There are 4 nested groupings, the coarsest first. Each group lies inside one group of the grouping before and may be the whole of it. The rows also spread widely along 17 directions, which tell nothing about the answers.
In the rows, zero is written as 128.
Known rows, each followed by its group in each grouping:
[146  91 151 129 155 139 158 186  84  39 107 117 183 135 180 121 158 129
 168  84  90 148 185  70 168 127 126 158 156 114] : z243 Dip nodof Dek
[159 124 112 118  94 149  98 180 128 173 120 102 134 117 132  73  90 170
 101 124 159  84 105 126 117 139 158 102 123 128] : z243 tugi Kamaf fef
[148 143 140 109 208 128 193  88 181 105 134 168 131 175 115 108 142  93
 163 184 168 159 140 146 145  85  80 157  46 103] : z243 Rozo safo Zir
[191 144 196 113 149 116  88 139 103 124 108  97 151 142 145 144 145 143
 144 139 172 130  96 153 128 127 116 129 107  91] : z444 Lag pafab zap
[127 134 155  95 152 137 164 100  94 112 133 143 145 156 150 130 179  97
 150 127 101 146 127 147 134 105 118 155 103 116] : z243 Dip Pomol golo
[148 119 155 122 110 131 106 152 120 113  60 112 111 119 136  96 128 179
 155 181 149 134 122 132 129 156 164 171 138 131] : z243 tugi Neb faz
[ 86 115 126 143  77 131 130 118  88 134 175 115 130 117 153 124 178 152
 123  76 217  90 125 145  94 147 180 170 150 116] : z243 tugi piv migi
[162 140 106 157 114 122 127 122 141 118 136 139 117 125 116 135 116 141
 147 182 175 113 118 141  93 127 119 138 143 137] : z243 Dip nagab Dekat
[129  98  63 123 149 160 152 122 120 149 165 142 118 110 151 102 105 101
 108 135  97 119 150 127 148 127  92  91 139 131] : z243 mub megub ranob
[137 137 154 132 130  93 122 105  81 151 150 121 156 126 155 150 136 119
 132  88 128 122 110 134  95 111 107 107 106 125] : z243 tugi Kamaf zov
[172 129 168 149 133  46 111 161  95 126  98 128 171 184 139 153 130 156
 120 165 168 122 107 105 104 176 152 127 103 115] : z243 Dip nodof luz
[153 190 153 155 126 158  85 152 149 110 140 102 152 138 129 145  79 140
 167 152 146  75 149 152 101  42 111 140 106 103] : z243 Dip nagab Ral
[161 126 142 117 173 166 148 156 182 100 100 152 142 134 130  81 130 118
 153 104 173 109 158  96 154  78  96 116 120 110] : z444 kabil pused garo
[ 94 132  83 126 117 120 153  85  87 146 199 141 107  74 119 168 160 111
 115  95 123 167  94 191  90 131 117 144 125 116] : z444 kabil pused zeg
[ 75 106 143 100 114 159 109 133 133 174 114 125 126 141  83 109 118 115
 103 126  88 104 148 133 170 115 158 117 116 137] : z243 Rozo safo Vezu
[132 131 146 110 120 160 102 165 132  98  90 113 137  68 135 110 109 133
 147  66 101 120 151 125  83  46 142 133 141  77] : z243 Dip Pomol Pemur
[126 177  90  99 123 144 110 150 141  61  82 122  77  78 104 167 147 129
 102 174 106 116 135 115 108  97 157 126 181 123] : z243 mub megub bop
[117 148 111 110 160 157 145 116 135 109 101 144  87 100 167 101 151 145
 154 163 147 129 153 122 103  89 112 148 135 103] : z444 kabil vez mekil
[ 69 125 138 112 124 189 160  95 128 145 142  97  91 141 105  91 154 127
 158 177 107 124 164 147 151 117 146 173 134 172] : z243 tugi piv kige
[ 98 125  78 125 134 125 145 123 136 107 167 117  80 116 166 133 156 120
  78 152 170 135 146 163  65 134 169 155 139  58] : z444 Lag pafab fiku
[131 135 138  99 147 122 163 101 164 107  82 166 123 106 140  98 148 105
 141  90 128 151 117  98 121  92 100 120 122 152] : z243 tugi piv kige
[137 110 134 114 123 152 148 142 139 114 108 113 128 119 123  90 125 124
 140 122  98 141 132 117 138 121 137 136 144 157] : z243 tugi piv migi
[132 188 190 128 115 136 102 149 109 110  85 126 175 131 107 144 132 162
 194 108 114  94 135  83 158  71 112 121 117 185] : z243 tugi Neb faz
[129 101 115 127 107 118 118 129 118 147 130 102 116  83 112 118 132 143
 113 105 170 133 103 128 121 162 129 120 147 139] : z243 Dip nagab Ral
[103 160 119 134 135 147 158 158 100 146 180 111 131 162  88 133 137 157
 149 180 117 108 162 130  94  91 159 144  94 117] : z444 kabil vez mekil
[117 101  93 149 109 187 159  80 163 161 191 178 117 164 105 100 121  64
 130 151 136  58 168 172 109  68 132 119 147 128] : z243 tugi Kamaf zov
[151  89 108 146 114 122 135 119  98 134 133 175 132 161 156 128 149  98
 113 151 145  68 157 120  85 129 153 104 179 105] : z243 Dip nodof Dek
[ 71 172 111 162 177 132 154  67 153 123 127 188 115 136 177 131 111 137
 192 187 123 150 173 131 145  94  47 166  90 160] : z444 kabil pused zeg
[151 161  93 115 110 132 118 147 129 124  91 173 122  82  83 138  95 158
 145 164  90 141  98 134 117  97 118 120 119 145] : z243 mub megub bop
[102 173  87 135 114  89  96 144  57 134 141 150 133 140 184 186 116 141
  81 170  88  95 136 134  78 132 164 112 124  95] : z243 tugi piv migi
[103 148 112  81 127 133 125 121  46 153 104 150 104  94 179 112 180 189
 135 154 171 115 124 111 117 145 136 145 107  97] : z243 Dip nagab Dekat
[ 91  90 119 137 116 132  61 147 140 111 104 149 133 109 145 161 112 112
  71 104 133 110 154 130 204 171 129 107 178 110] : z444 Lag pafab zap
[103 125 106 128 153 141  94 107 166 155 101 164  89  99  83 142  79 108
 112 190  94 143 139 169 152 116  98 111 124 121] : z444 kabil pused garo
[193 121 181  96 172  78 197  87  95 135 108 144 132 161  98 122 192  90
 167 151 112 159 112 108  62  96 122 101 101 134] : z243 tugi Neb faz
[208 130  97 153 145 137 176 179 144 103 148 128 180 117 189  67  89 155
 174  69 134 164 102 101 120 115  69 125 112 155] : z444 kabil pused garo
[139 106 133 105 165 179 132 152  90 127 128 107 154 138 206  77 126 129
 137 107 112  96 181  94 182 114  99 109 123 110] : z243 tugi Kamaf zov
[143 113  95 117 165 148 154 121 161 174 124 149 107 128  99  73  80 131
 135 201 122 139 142 133 132 115  91 109  80 127] : z243 Dip nagab Dekat
[105 103 157 134 129  83 105 131  61 129 129 106 134 104  96 180 152 134
 119 122 121 133 147 118 116 151 152 117 138 108] : z243 tugi Kamaf fef
[191 130 139 105 120 164 131 123 136 121 151 143 169 156 141 110 142 115
 126 123 185 123  56 184 226 163  92 151 100 148] : z243 tugi Kamaf zov
[155 114 155 123 135 109 140 128 146 150 126 142 151 170  83 118 141 106
 118 138 172 101 117 123 126 126 136 106 108 128] : z243 Dip nodof luz
[153 170  81  54 122 158 140 171  35 102 108 161 142  76 185 127 169 165
 117 107  75 134  97 113 140 119 137 120 124 104] : z243 tugi piv kige
[111 166 104 170 127 142  88 161 156  99  96 132 139 125 221 113  65 154
 141 123 132  65 186  78 109  75 102 112 150 131] : z243 mub megub bop
[ 97 109 113 169  68 129  98 151 155 146 141 140 156 159 131 129 102 138
  98 108 144  95 122 119 190 181 138 119 171 201] : z444 Lag pafab fiku

New rows, each followed by its group in each grouping:
[131 141  98 131  88 136  79 141 117 170 141 113 131 108 155 122 102 159
  88 117 177  88  77 142 167 178 116 107 140 166] : z243 mub megub ranob
[109 157 151 135 131 111 104 156 133 142 141  89 133 156 116 149 127 135
  97 136 153 102 126 131 116 126 151 122 114 123] : z444 kabil vez mekil
[124 142 169 140 166 106 169 126  92 112 143 144 166 174 114 160 159 123
 177 142  92 156 153 116 132 107 110 150  91 140] : z444 kabil pused zeg
[175 127  88 116  90 134 129 110 134 208 164 150 125 121  88 102 122 123
  95 119 194  78  57 150 108 134 117  66 126 161] : z243 mub megub bop
[ 84 140 127 121 183 130 143  96 141 157 105 107  88 146 220  75 124 146
 131 178 144 150 153 123 140 154  87 152  95 141] : z444 kabil pused zeg
[143 112 151 150 118 136 119 132 132 121 166 125 152 129  58 158 138  96
 141 100 162  84 152 129 110  80 132 106 147 111] : z243 Dip nagab Dekat
[121 129 158 129 149 100 117 115 103 157  94 146 127 125 132 115 120 170
 162 174 157 133 139 121 118 130 118 137  78 114] : z243 tugi Kamaf fef
[163 123 157 140 111 136 129 143  86 172 128 183 181 152 135 107 149 157
 174  81 180  64 128  96 115  97 118  98 122 135] : z444 kabil pused zeg
[180 117 154 100 168 138 155 126 164 112 100 121 119 126 143  76 134 112
 146 131 159 149 115 138 113  97 106 144  99 100] : z243 mub megub ranob
[144 104 139 129 135 103 124 128 120 141 130 145 156 143 125 138 133  99
 108  91 144 102 132 108 115 114 129  85 128 110] : z243 Rozo safo Vezu
[101 111 131 126 136 162  89 168 121 107 111  53 104  87 160 114 104 135
 113 119 103 110 181 118 125 112 147 132 167  98] : z243 mub megub ranob
[164  82 124 132 132 125 167 129 135 166 144 132 119 164  88 108 125  64
 104 136  58 116 144 131  53  97 155  75 165 134] : z444 kabil pused zeg
[126 161  85 172 103 146 113 101 196 146 187 106 132 133 137 127  97 102
 102  98 214  61 103 125 156 128  72  83 161 211] : z243 mub megub bop
[128  66 179 162 124  87  89 149 147 106  96  78 140 116  59 167  88  97
 118 124  78 169 138 135 151 160 137 131 164 145] : z243 Dip nagab Ral
[133  93 156 179 113  99 121 124 146 183 131 141 153 126  64 117  72 151
 169 128 133 155 103 147 134 140  96 127 103 175] : z444 kabil vez mekil
[110 125 122 186 118 105 118 136 165 118 140 150 163 126 116 145  67 127
 149 107 126 129 141 121 143 116  92 130 118 165] : z243 mub megub ranob
[139  95 126 105 203 120 147 137 114 134 104 148 121 124 130 110 144 132
 123 161 153 145 159  94 166 147  91  97 106  91] : z444 kabil vez mekil
[147 110 103 146  76 140  83 119 178 170 125 181 138 117 187  89  75 121
  88  78 182 110  53 207 136 152 110 140 127 123] : z444 kabil pused zeg
[120 168 119 127 167 144 123 151 141 106 152 135 138 146 146 142 129 138
 122 146 182 117 142 148 161 117 111 150  82  83] : z444 kabil pused garo
[151 151 130  90 135 145 142 113  99 142  93 152 105 107 153  97 143 139
 155 154 105 116 129 126  63  65 134 122 115 104] : z243 tugi Kamaf zov
[201 121 165 100 103 136 143 112  95 124 139  93 130  75 104 112 187 124
 158  65 174 132  68 150  65  96 137 125 151 120] : z243 tugi Kamaf fef
[148 103  31 173  98 118 153 108  89 161 197 249 163 116 143 149  98 131
 141 137 116 127 114 151 122 139  80  95 133 137] : z444 Lag pafab fiku
[102  91  83 149 113 116 122 120 156 110 158 170 117 118 164 144 130  80
  65  85 152 113 149 156  89 124 152 117 167  68] : z444 Lag pafab zap
[116 103 154 125 135 122 105 149 117 162  69 136 120 112 152  89  96 161
 142 131  96 145 142 129 103 121 139 140 110 104] : z444 kabil pused zeg
[105 144 117 132 135 117 104 120 118 140 126  63  88  73 101 150 104 136
 123 162  92 148 140 125  92 121 115 110 148 146] : z243 Dip nagab Dekat
[127 135 109 145 124 129 156 133 122 101 148 154 145 109  95 138 124 145
 167 139 122 149 133 128 138 117 115 150 111 148] : z243 tugi Kamaf fef
[148 131 174 125 161  88 108 123 141 106 107 129 150 174 121 171 121  77
  98 157 116 137 119 147 152 134 123 119 107 113] : z243 tugi piv migi
[149 146  90 114 144 140 158 166 181  91 116 193 147 164 101 120 121  98
  96 149 135  90 147  92 146  96 141  96 121 126] : z243 tugi piv migi
[ 67 156 113 139 182  78 129  60 123  85 129 196  93 135 179 206 173  88
 112 183 152 135 182 139  93 107 108 138 124  62] : z444 Lag pafab zap
[ 82 138  77 147 122 163 137 162 157 104 147 124 130 137 123 120 101 125
 108 145  99  87 190  83 169 119 134 109 156 169] : z243 tugi Kamaf fef
[147 117  75 128 138 133 134 116  92 152 183 157 134 124 118 149 118 104
 100 161 131 112 123 160 133 138 111  94 121 107] : z243 tugi piv migi
[101 142 149 165 110 133 110 146 165  71 152  86 140 128 120 156 111 106
 130 100 122 115 160 146 107  84 152 162 145 119] : z243 tugi Kamaf fef
[111  81 193 231 135  92 101 144 143 141 115 122 185 155 123 126  68 156
 204  95 154 116 192  76 143 126  86 128 138 176] : z444 kabil pused garo
[130  54 174 118 127 108 126 115  85 189 106  81 117 107 135  80 123 137
 138 103 110 164 115 144 100 155 137 131 121 126] : z243 mub megub bop
[ 81 147 149 131 148 105 162 120 125 185 171  77 146 154 123 106 113 129
 131  99 109 141 132 105 124 119 105 114  64 181] : z243 mub megub ranob
[147 175  84 148 105 128 144 163 119  85 155 146 155 154 133 163 131 134
 126 158 122 100 125 116 115 120 141 132 149 151] : z243 Dip Pomol Pemur
[115 150  84 152 148 111 153 119 175 116 154 148 131 152 122 137 116 107
 106 156 163 119 138 117 129 128 104 115 113 150] : z243 Dip Pomol golo
[127 117  87 111 129 171 139 125 143 162 151 113  95 115 154  78 124 128
 102 138 149 127 110 164 140 151 120 130 136 133] : z444 kabil pused garo
[128 187 109 154 155 140  88 147  58  90 154 150 140 169 195 210 161 130
 123 190 159  24 204 103 109  94 129 101 170  73] : z444 kabil pused zeg
[ 64 101 139 156  96 145  77 102 140 143 102 178 125 124 203 110  90 111
 126 100 122  72 181 156 106  82 141 146 143  86] : z243 tugi Kamaf fef
[ 99 137 129 141  86 115 115 130 111 146 110 127 124 110 154 113 109 153
 140 111  97 118 130 128  75 107 156 136 132 146] : z243 tugi Neb faz
[144 130 162 114 143 108 104 118 151 154 103  91 109 134 110 126 123  98
  97 143 147 106 123 136  75 104 140  93 129 105] : z243 Dip Pomol Pemur
[117 153 135  90 187 136 156 109  66 101 121 151 125  86 143 131 182 174
 192 161 176 158 153 125 129  99  96 174  65  62] : z243 Dip nodof luz
[141  73 134 104 101 122 144 124  82 165 124 156 140 113 134 104 138 127
 129  97  69 177  93 162 114 146 142 135 126 121] : z444 Lag pafab fiku
[154  91 105 142 163 136 146  83 148 115 122 200  95 138 100 137 134  91
 146 227 162 116 160 158 126 120 107 133 142  95] : z243 mub megub ranob
[109 113 136 149 127 116 122 108 114 144 145 125 160 131 219 103 112 117
 129  62 132 117 134 120 140 133  85 118 121 148] : z243 tugi Kamaf fef
[132  97 103 106 169 111 180 177 101 141 148  91 111 116 134  81 146 170
 109 138 158 181 132 124  86 168 164 154  75  68] : z444 kabil pused zeg
[138 108 176  92 150 141 107  98 118 179  68 108 108 102 114  86 124 121
 149 134 104 121 135 111 136 103 101  81 130 152] : z243 tugi Neb faz
[109 103 146 139 128 139 117 101 147 137 103 165 103 118 104 109 124 147
 162 175 193 119 148 164 119 118 140 175 111  95] : z243 tugi piv kige
[133 143  98 158 158 106 156 143 148 105 144  94 116 115  92 149  96 140
 142 186  88 191 125 123 132 151  94 134 129 179] : z444 kabil vez mekil
[180 114 137  89  90 120 114 143 106 184 115 114 132 162  59 130 143 107
  72 161 101 108  60 148 131 171 173  81 150 167] : z243 Dip Pomol golo
[227 191  78 101 118 149 152 168 156 131 124 173 133 174 154  83 123 124
  98 174 154  40 102 104  53  67 152  68 126 117] : z243 tugi Kamaf fef
[109 118 114 129 104 135 140 138 139  80 148 138 136 142 176 130 175 125
 101  93 183 131 118 141 163 168 149 171 156 125] : z444 Lag pafab fiku
[132  85 128 123 124 140 106 108 121 106 123 146 109 109 104 169 134  50
 105 126  62 108 166 164  74  65 160 105 188  65] : z243 Rozo safo Vezu
[114 128 129  94 109 117 119 167 103 103  44 191 125  94 177 101 187 190
 127  84 186 102 144  44 111 131 169 121 159 102] : z444 Lag pafab zap
[126 149 163 125 100 141 124  94  83 185  88 157 124 143 182  84 119 165
 200 158  86 102 130 135  66  70 124 148 112 157] : z243 mub megub bop
[118  93 157 153 117 155 114  97 100 159 147 134 147 179 173 125 136  95
 142 129 107  97 145 156 177 148 105 131 167 167] : z444 kabil pused garo
[139 120 117 155  46 121  75 142  77 161  85 168 142 106 166 123  97 169
 138 119 102  74 111 114  83 130 159 109 193 169] : z243 tugi piv migi
[100 151  94 155 136  99 115 115 138 112 125 115  74 131 187 152 138 122
  88 174 158 105 155 126  53 137 150 127 177 112] : z444 kabil pused garo
[114  86  87 136 147 100 151 132 134 109 143 145 109 116 117 140 143  95
  86 130 153 124 167 111  83 132 153 111 150  76] : z243 Dip nagab Ral
[148 100 112 117 139 160 117 145 121 185 123 120 125 126 108  83  77 138
 129 177 103 121 136 154 129 122 122 111  99 111] : z243 Dip Pomol golo
[120  60 112  79 151 121 163 132  87 141 144 123 114  70 117  99 157 130
 105  85 138 197 111 164 108 150 157 154  82  42] : z243 Rozo safo Vezu
[133  89 138 168 122 118 134 142 101 139 138 123 156 112 105 129 111 150
 171 112 108 154 132 115 143 145 101 128 147 168] : z444 kabil vez mekil
[145 116 124 140 107 133  99 161 145 115  86 159 134 141 105 122 108 152
 121 179 167  93 132 123 155 151 157 135 146 133] : z243 tugi piv migi
[ 72 119  91 149  99 122 118 144 120 164 136 157 128 112 129 124  99 163
 115 120 114 138 125 138 140 159 139 142 121 152] : z444 kabil pused garo
[120 132 144 115 176 101 139 165  97  82  99 153 132 155  94 178 159 128
 125 193  95 149 169 109 137 125 155 139 114  81] : z444 kabil vez mekil
[105 148 129 121 109 122 115 192 109  88  58 179 156 132 128 138 107 164
 137 144  60 122 161  84 139 106 173 145 124 127] : z243 tugi piv migi
[162  89 147  93 177 114 165 142  36 122 117 151 133 168 157 134 196 122
 134 183  94 130 181  97  96 129 157 109 133  57] : z444 Lag pafab fiku
[193  79 163 164 146 120 133 139 124 136 166 108 170 145  83 131 117 125
 163 127 182 147 102 160 162 156  90 130 119 132] : z444 kabil vez mekil
[110 106 122 131 131  87 125 169 133 113 125  81 130  76 169 104 102 148
  94  55 141 168 125 120  75 137 151 141  99  79] : z243 tugi Kamaf fef
[ 96 143 132 139 102 133  99 129 146 147 119 128 114 134 139 124 123 139
 111 132 152  95 125 141 116 122 144 134 145 139] : z444 kabil vez mekil
[ 57 151 114 160  72 127  84 149 160 158 143 128 149 140 118 137  85 132
  90  86 138  68 142 124 121 112 159 118 130 155] : z243 Dip Pomol golo
[ 90  67 159 161 149  71 119  82 108 170 137 120 122  87 103 151 115 121
 139  99 127 202 116 165 128 173  90 141 108 131] : z444 kabil pused zeg
[127 128  77 190 135  35 115 152  77 117 123 145 126 111 186 169  90 172
 113 171 133 126 164  84  24 151 146 109 134  89] : z243 tugi Kamaf zov
[127  88 170 133 132 112  85 122 131 145  75 161 135 161 142 124 108 127
 122 167 153 111 133 151 171 157 131 143 112 106] : z243 mub megub bop
[107 184 106 113  92 177 140 175 136 124 133 169 157 178 144 104 110 155
 135 155  91  84 131 134 154  89 158 165  90 151] : z243 mub megub ranob
[119 144 160 127  55 153 106 140  93  88 128 115 141 125 157 152 166 120
 140  73  94  96 114 159  94  90 184 178 185 134] : z243 mub megub ranob
[144 148  70  93 140 109 143 155 126  93 115  81  88  85 145 137 144 124
  64 140 105 160  96 106 111 165 137 101 163 146] : z243 mub megub bop
[171  78 151 101 129 157 153 138  80 107 144  85 136 126 114 123 191 115
 139 118 108 160 116 134 174 173 133 133 180 151] : z444 Lag pafab zap
[ 94 197 124  92  99 125  87 119 145 132  65  95  81 102 206 123 142 134
  79 117  94 105 107  93  89 111 139  93 186 177] : z444 Lag pafab fiku
[ 77 174 154 119 121 142  94 129 138 144 116  88 112  96 115 123 110 153
 136 122 129 104 149 129  96  70 142 134 100 121] : z243 tugi Kamaf fef
[124 159 118 150 109 158  88 163 154 150 162  78 146 135 126 131  95 130
  97  99 152  66 122 119 159 118 111  83 154 171] : z444 kabil vez mekil
[ 87  65 174 112 125 117  85 106 120 169  82 148 114  74  89 115 119 123
 124  93 134 133 145 150 120 112 144 125 113  75] : z243 tugi Kamaf fef
[ 74 125  81 172 121 150  85 147 131 161 108 177 136 121 155 112  38 163
 147 173  91  79 206 103 131  95 110 110 122 126] : z243 Dip Pomol golo
[206 114 100 130 123 132 143 115  86 157 168 147 136 127 107 136 122 117
 142 166 129 118  91 171  94 119 110 102 128 120] : z243 mub megub bop
[119  81 126 106 150 166 145  88 107 154 176 122 102 153 158 112 174  67
  98 136 133 102 166 166 112 116 139 111 153  77] : z444 Lag pafab zap
[117 109 129 125 106  99  99 130  38 125 131 141 149 113 163 174 155 138
 107 115 110 131 114 140 157 183 139 131 145 121] : z243 tugi Kamaf fef
[127  88 144 173 148 134 122 137 144 117 135 129 160 122  90 140  99 127
 167 116 131 152 151 124 204 150  74 134 137 169] : z444 kabil pused zeg
[ 94 137  91 134 124 111 118 123  96 113 150 115 113 101 130 173 137 141
 110 154 135 137 133 137 129 155 136 140 143 125] : z243 Rozo safo Zir
[198 118 120  94 119 150 158 174 130 110 119 114 131 148 112  87 135 124
 112 162 106 134  98 142 120 136 169 134 129 123] : z243 tugi Kamaf fef
[172  77 134 168  50 107 109 133 120 122 113 138 137 121 152 108 131 143
 129  97 188 105  85 150  78 169 177 154 199 146] : z243 tugi piv migi
[147 134 132 136 114 148 184 100 181 129 175  61 105 126 103  80 137 113
 157 120 162 156  96 158  82 110 117 165 129 182] : z243 Dip nagab Dekat
[183 126 157  72 134 152 121 147  66 184  88 123 149 152 173  68 116 152
 145 168  67 131  95 150 132 127 127 125  84 117] : z243 Dip nodof luz
